All groups share one centre, and each spreads out both ways along 14 directions, with some noise.
In the rows, 128 means zero.
Some rows, each with its group after it:
[145 154 146 133 127 151 100 114 116 168 125 105 108 106 156 143  99  99
 124 122]  mozav
[134 113 157 112 146 161 113  67 126 146 146 117 144  79 129 160 208 118
 136 157]  gofi
[149 113 165 152 160 118 141  92 181 149 139 153 124 193 120  86  79 162
 127 103]  Nomi
[143 134 132 116 175 154  58  90  57 101 132 162 138 143 116 115 160 158
 144  97]  gofi
[ 88  59 124  72 200 122 152 128 179  95 112 185 118 152 125 122 105 160
 123 146]  liru
[153 122 158  86 101  76  72  81 116  87 145 137 119 113 157 141 121 170
 176 175]  gofi
[128  63 157  83 175 158 153 162 173 114 140 103 112 156 138  66 161 126
 150 143]  liru
[110  96 147 157  93 195 129 190 160 101 104  87 112 147  99  60 131 152
 151  92]  gofi
[108  28 151 133 137 112 131 153  86  81 132 116 151 120 167 111 123 139
 143 166]  liru
[117 110 136 133 138  99 138 173 184 181 157  94  91 103 186 105  35 105
 145 140]  mozav
[119 153 123 147 170 161 118 111 100 149 124 144 128 103 156 142 138  81
 124 121]  gofi
[105 123 156  79  98 145 100 105 124  96 131 140  91 129 120 140 123  77
 115 176]  Nomi
[108  76 162 136 110 112 104 121 120 123  96 100 118 152 146 137 116 125
  95 193]  liru
[149 175 106 195 173  82 172 146 172 121 183  92 127 131 161 140  81 109
 120 161]  Nomi
[136  58  81 114 132 185  91 135 119  73 108 121 101 164 116 109 132 110
  96 139]  mozav
[172 125  72 129 153 154 157 153 130 118 153 100 113 112 140 188 114 115
 126 113]  Nomi
[ 93 182 154 124 176 112 140 108 161 142 124 137  84 102 168 106 129 107
 145 127]  mozav
[142 128 143 113 168  70 129 112  95 112 196 139 125 116 188 132 177 159
 146 156]  gofi
[136  92 129  90 135 155 104 128  92  67 141 154  93 176 121 109 153 127
 118 124]  Nomi
[ 77 133 133 106 195 156 103 145 119 119 149 157  85  94 177  90  93 121
 106 139]  mozav
[ 90 117 153 109 158 189 110 104 160 145 138 127 114  81 131  88 134  95
 130 137]  Nomi
[119 132 122 136 137 128 111 109 146 159 158  97  94  89 115 107 102 156
 142  84]  gofi
[127 120  86  69 128 117 147  68  65  64  97 187  78  64 167 197 163 147
  90 126]  mozav
[149 138  88 170 161 152  84 114 153 130 125  70 131 124 119 101  93 104
 120 144]  mozav
[143 103 173  37 117  89 122 130 165 105 154 139 106 137 145 129 118 106
 207 161]  gofi
[ 57 121 168 124 155  76 151 148 161 126 127 170  92 124 178 111 104 135
 168 146]  mozav
[147 158 119 125 168 176 111 129 131 114  79 125 118  94 185 112 117  88
 127 139]  mozav
[ 78  81 120 142 119 119  88 143  74 103 111 143 128 168 108 138 113 128
  93 145]  Nomi
[130 111 122  78 110  87 124 104 111  84 218 107 117 128  63 164 139 136
 130 149]  mozav
[142 161 178 154 175 161 178 135 201 103 151 159 144 181 113 120  82 115
 128 157]  mozav
[ 91 128 111 129 153  91  78 143  97  80 124 136 118 130 155 117 109 112
 139 181]  mozav
[180 166  77 147 137  78 126  82 155  87 166 127 112 160 133 147 138  95
 162 141]  liru
[164  90 107 114 145 132 153 136 134  99 120 147  87 160 162 130 120 166
 149  82]  Nomi
[172 172 112 135 171 140 157 112 149 125 147 117  88 124 145 144 127 128
 127  96]  Nomi
[ 91 140 152  66 199 148 136  79 179 118 151 175 102 144  90 139 110  86
 115 160]  mozav
[108 151 138 133 214  81 176 110 159 106 149 161 110 109 176 119 110 134
 144 136]  liru
[160 138 127 163 106 148 103  79 167 101 107 114 120 106 153 136 102 117
 137 160]  gofi
[169 117 118 128 133  76 150 119 168 116 189 119 117 133 169 151  72 125
 129 173]  gofi
[107 125 108 204 151 142 142 177 124 149 116  78 160 134 111  82 201  95
 195  88]  gofi
[140  76 127  97 113 127 112 115 130 124 143 147 141 104 145 210  53 112
 136 177]  Nomi
[140 148 152  87 172 159 123 132 102  98 145 168 120 158 144 141 139  78
 118 160]  gofi
[109 196 129 124 194  81  55  90  96 116 125 129 157 154  94 146  79  86
 118 182]  mozav
[136 105 130 133 146 137 161  96 179 107 116 157 126 156 110 163  80 124
 106 147]  mozav
[ 87  76 115 153 130  98 120 139 143 103  92 133 138 137 111 129 115 152
 168 130]  gofi
[ 89 102  92 133 121 130  92 146  96  85 143 155 114  53 178 124 103 186
 140 126]  liru
[ 91 124 136 101 208  88 148 134 173 135 139 185 120 166 102 129  60 184
 108 125]  liru
[121 113  94 122 200 117 157 128 136 135 110 169 105 133 200 155 121  80
 126 149]  Nomi
[104  86  70 142 128 119 131 112 187  93 133  93 127  95 121 153 121  84
 135 201]  Nomi
[145  86 113  86 129 136 114 114 151  96 113 132 108 108 181 128 166  98
 181 167]  liru
[107 154 135 152 155 156 124 145 135  59 160 118 144  59 163  83 139 134
 164 155]  liru
[124 137 131 182 136 122 143 135 124  98 132 115 116 110 174 112 104 133
 112 142]  liru
[ 98 127 158 109  95  96 149 202 147 133 129  83  96 150 124 125 118  86
 180 145]  Nomi
[ 84 117 144 115 116 192 117 123 128  88  64 157  92 108 132 128 128 124
 109 132]  Nomi
[161  52 158  89 154 186 144 146 147 117 130 106 126 139 164  92 167  80
 170 139]  liru
[106 108 188 128 108 136  96 143 101 133 112  72 100 169 113  98 161 116
  95 163]  liru
[100 120 168 136  98 147 127 133 151 150 116  91 129  93 131 122 147 125
 158 131]  gofi
[101 113 146 174 180 193 169 157 131 123 101 142 181 142 121 133 175 106
 115 153]  gofi
[116 157 172 163 131 130 146 148 102 109 138 117 105  54 245 109 114 100
 139 158]  liru
[ 74 140 171 135 103 150 106  89 158 112 117 135  84  83 175  68 130 106
 124 163]  Nomi
[ 96 137 131 177 153 167 100 100 167  83 150 140 101 178 127 112  84  89
  67 198]  mozav
[209  72 140 115 139 237 128 134 156 124 150 109 151 152 144 113 133  91
 148 117]  liru
[107 118 139 162 120 168 110 150 112 104 110 123 120 159 108  97 125 144
 111 118]  Nomi
[121 140  86 125 104 135  65 102 133 119 138 115  76  86 147 133 123 160
 101 149]  liru
[147 104 107 108 162 126 108 150 112  98 132 161 147 178 138 143  99  73
 172 139]  gofi

New rows. What belongs after each?
[ 76 198  98  63 220  32 119 148 113  78 118 137  68  89 197  79 149  62
 166 168]  mozav
[162 100 133  76 141 154 147 195 132 112 174 105 121 131 117 124 121 132
 180 102]  Nomi
[138 114 139  83  64 162 118 166  93  25 112 142  77 132 142 145 120 163
 132 128]  Nomi
[ 94 177 133 166 137 116 162 143 124  62 160 132  98  95 163 119  92 106
 110 159]  liru
[ 99 115 118 157 159 118 114  77 140  96 162 150 102 174 127 102  99 109
  49 176]  Nomi
[161 107 154 118  83 130 126 141 163 118 167  87  95  95 160  76 134 155
 207 108]  Nomi
[133 141 133 154 173 185 120  99 105 123 103 146 127 149 120 122 172 116
 108 111]  gofi
[ 86  92 184 119 124 104  95 118 128 146 100 159 134 153 144  95 120 116
 168 148]  Nomi
[158 132 129  99 160  96  85 102 133 107 185 140 134 117 132 123  79 150
 175 130]  gofi
[102 127  90 182 145  93 150 124 167 142 151  86 120  94 123 129 123 105
 153 121]  gofi
[158  96 175 124 119 154 125 147 130 128 143  83 164 105 152  97 165  83
 231 133]  liru
[104 104 152 126 129 181 137 130 161  71  66 145 109 188  88 108 139 135
 116 128]  gofi
[125 109 134 114 106 130 129 147 177  89 155 105  68 118 136  76  84 176
 151 111]  gofi
[151 178 187 106 138 166 124 108 147 135 145 148 118 129 148 158  55  98
  91 163]  gofi
[108 107 134 102 159 160 152 113 173  92 145 141 108 119 106 115 133 151
 108 145]  gofi
[172 188 166 146 165  86 171 126 178 100 158 164 112 180 189 144  17 129
 104 178]  gofi
[126 116  98 185 123  74 161 169 157 164 143  73 107 104 168 137  91 134
 159 118]  Nomi
[ 76 131 131 206 149  64 139 193 132  76 143 119 134 128 186  33 134 163
 176 150]  Nomi
[121 143 149 122 114 114 134 162 118 134 162 115  65 117 196 115  93 115
  93 151]  liru
[123 173 109 125 168 150 172 210 118 121 139 102  98  83 151 132 136 147
 158  80]  Nomi
[122 120 144 121 168 161 127 139 172 111 126 138 125 147 146 100 100  99
 144 157]  mozav
[146 137 139 162 180 135 143 113 162 114 151 129 150 152 103 121 106 173
 118 120]  gofi
[ 93  89 176 117  86  83  93 131 135 143 166 109 108 119 159  70 118 105
 169 162]  Nomi
[146 183 175 180 145 161 130 122 132 115 137 131 153 121 152 141  95 140
  96 168]  gofi
[115 186 177 138 112 111  86 100 121 134 142 100 125  90 130 131 141 127
 157 149]  gofi
[130 186 120 147 146  85 147 142 119  46 136 131  98 165 125 117 131 148
 133 131]  Nomi
[ 61  97 172 111 134 142 102 128 139 107 173 165  91 190  85 114 120 119
 107 161]  mozav
[ 88 110 128 140 153  99 136 142 122 129 127 149  98 122 162 114 101 150
 121 120]  Nomi
[125 135 134 146 178 112 134  81 158  87 157 171 127 148 142 106  87 160
  96 152]  Nomi
[ 46  46 109 171 145 118 199 166 187 137  79 122 137  77 143 119 146 156
 159 119]  gofi
[ 80 169 119 120 160 131 157 202 131  93  99 103 108 146 106 145 167  58
 156 146]  Nomi
[ 75 111 119 109 119 175  45  61  89 112 117 150  63  73 157 128 177  93
 105 151]  mozav
[147  70 111 121  88 120  90 115 128  98 137 112 111 134 132 140 103 138
 152 145]  gofi
[103 153 158 105 132 151 142 129 161  93 118 103  62 124 125  74 172 130
 140 118]  gofi
[147  79  97  93  82 144  49 107 129 135 158 101 116 119  97 155 115 141
 130 148]  liru
[ 84 134 153 128 147 158  64 140 147 125  92 110 131 110 124  82 140  77
 185 157]  mozav
[ 96  78 135 124 141 201 134 169 112 130 119 135 121 111 136 115 139 129
 115 102]  gofi
[ 69 112 118 116 148 187 124 164 118  88 108 155 121 118 112 129 111  84
 105 148]  gofi
[179 179 145 101 141 196  87  79  77 129 150 123 134 131  93 162 130  93
  85 124]  mozav
[122 136 128 137 162 137 142 136 114 113 114 138 113 156 109 119 113 161
 107  87]  mozav
[139 113 154 164 144 194 133 145 139  75 121 125 166 114 168 114  99 113
 120 181]  liru
[120 150 153 168 158 137 142 106 122 112 126 142 146 114 157 144 148 137
 104 164]  gofi
[142 154 130 142 119  74 104 129 128 110 171  98 120 116 157 125 116 118
 175 153]  gofi
[107 127 132 138 165 155  96  86 129 113 130 166  98 133 159 109 143 118
 127 138]  mozav
[156 165  74 112 153 125 103 107 192  37 189 125 127 138 104 124 125 119
 146 199]  liru
[118 134 158 119 134 108 187 165 153 145 169 119  82 149 171 133  97 117
  88 145]  gofi
[133 131 118  90 155 156 137 114 140  93 191 139  88  87 135 138  86 162
 100 129]  Nomi
[117 106 152  71 142 183 105 180 107 106 132 143 103 145 152  97 120  86
 136 139]  mozav
[146 118 129 115 115 155 169 145 126  47 113 152 127 147 129 162 105 122
 101 162]  mozav
[127 108 103 102 137 133 137 123 149  75 122 111 138 104  80 146 120 137
 129 144]  mozav
[127  88 119 107 125 103 108 129 145 164  95 104 127 117 120 137 103 106
 184 118]  mozav
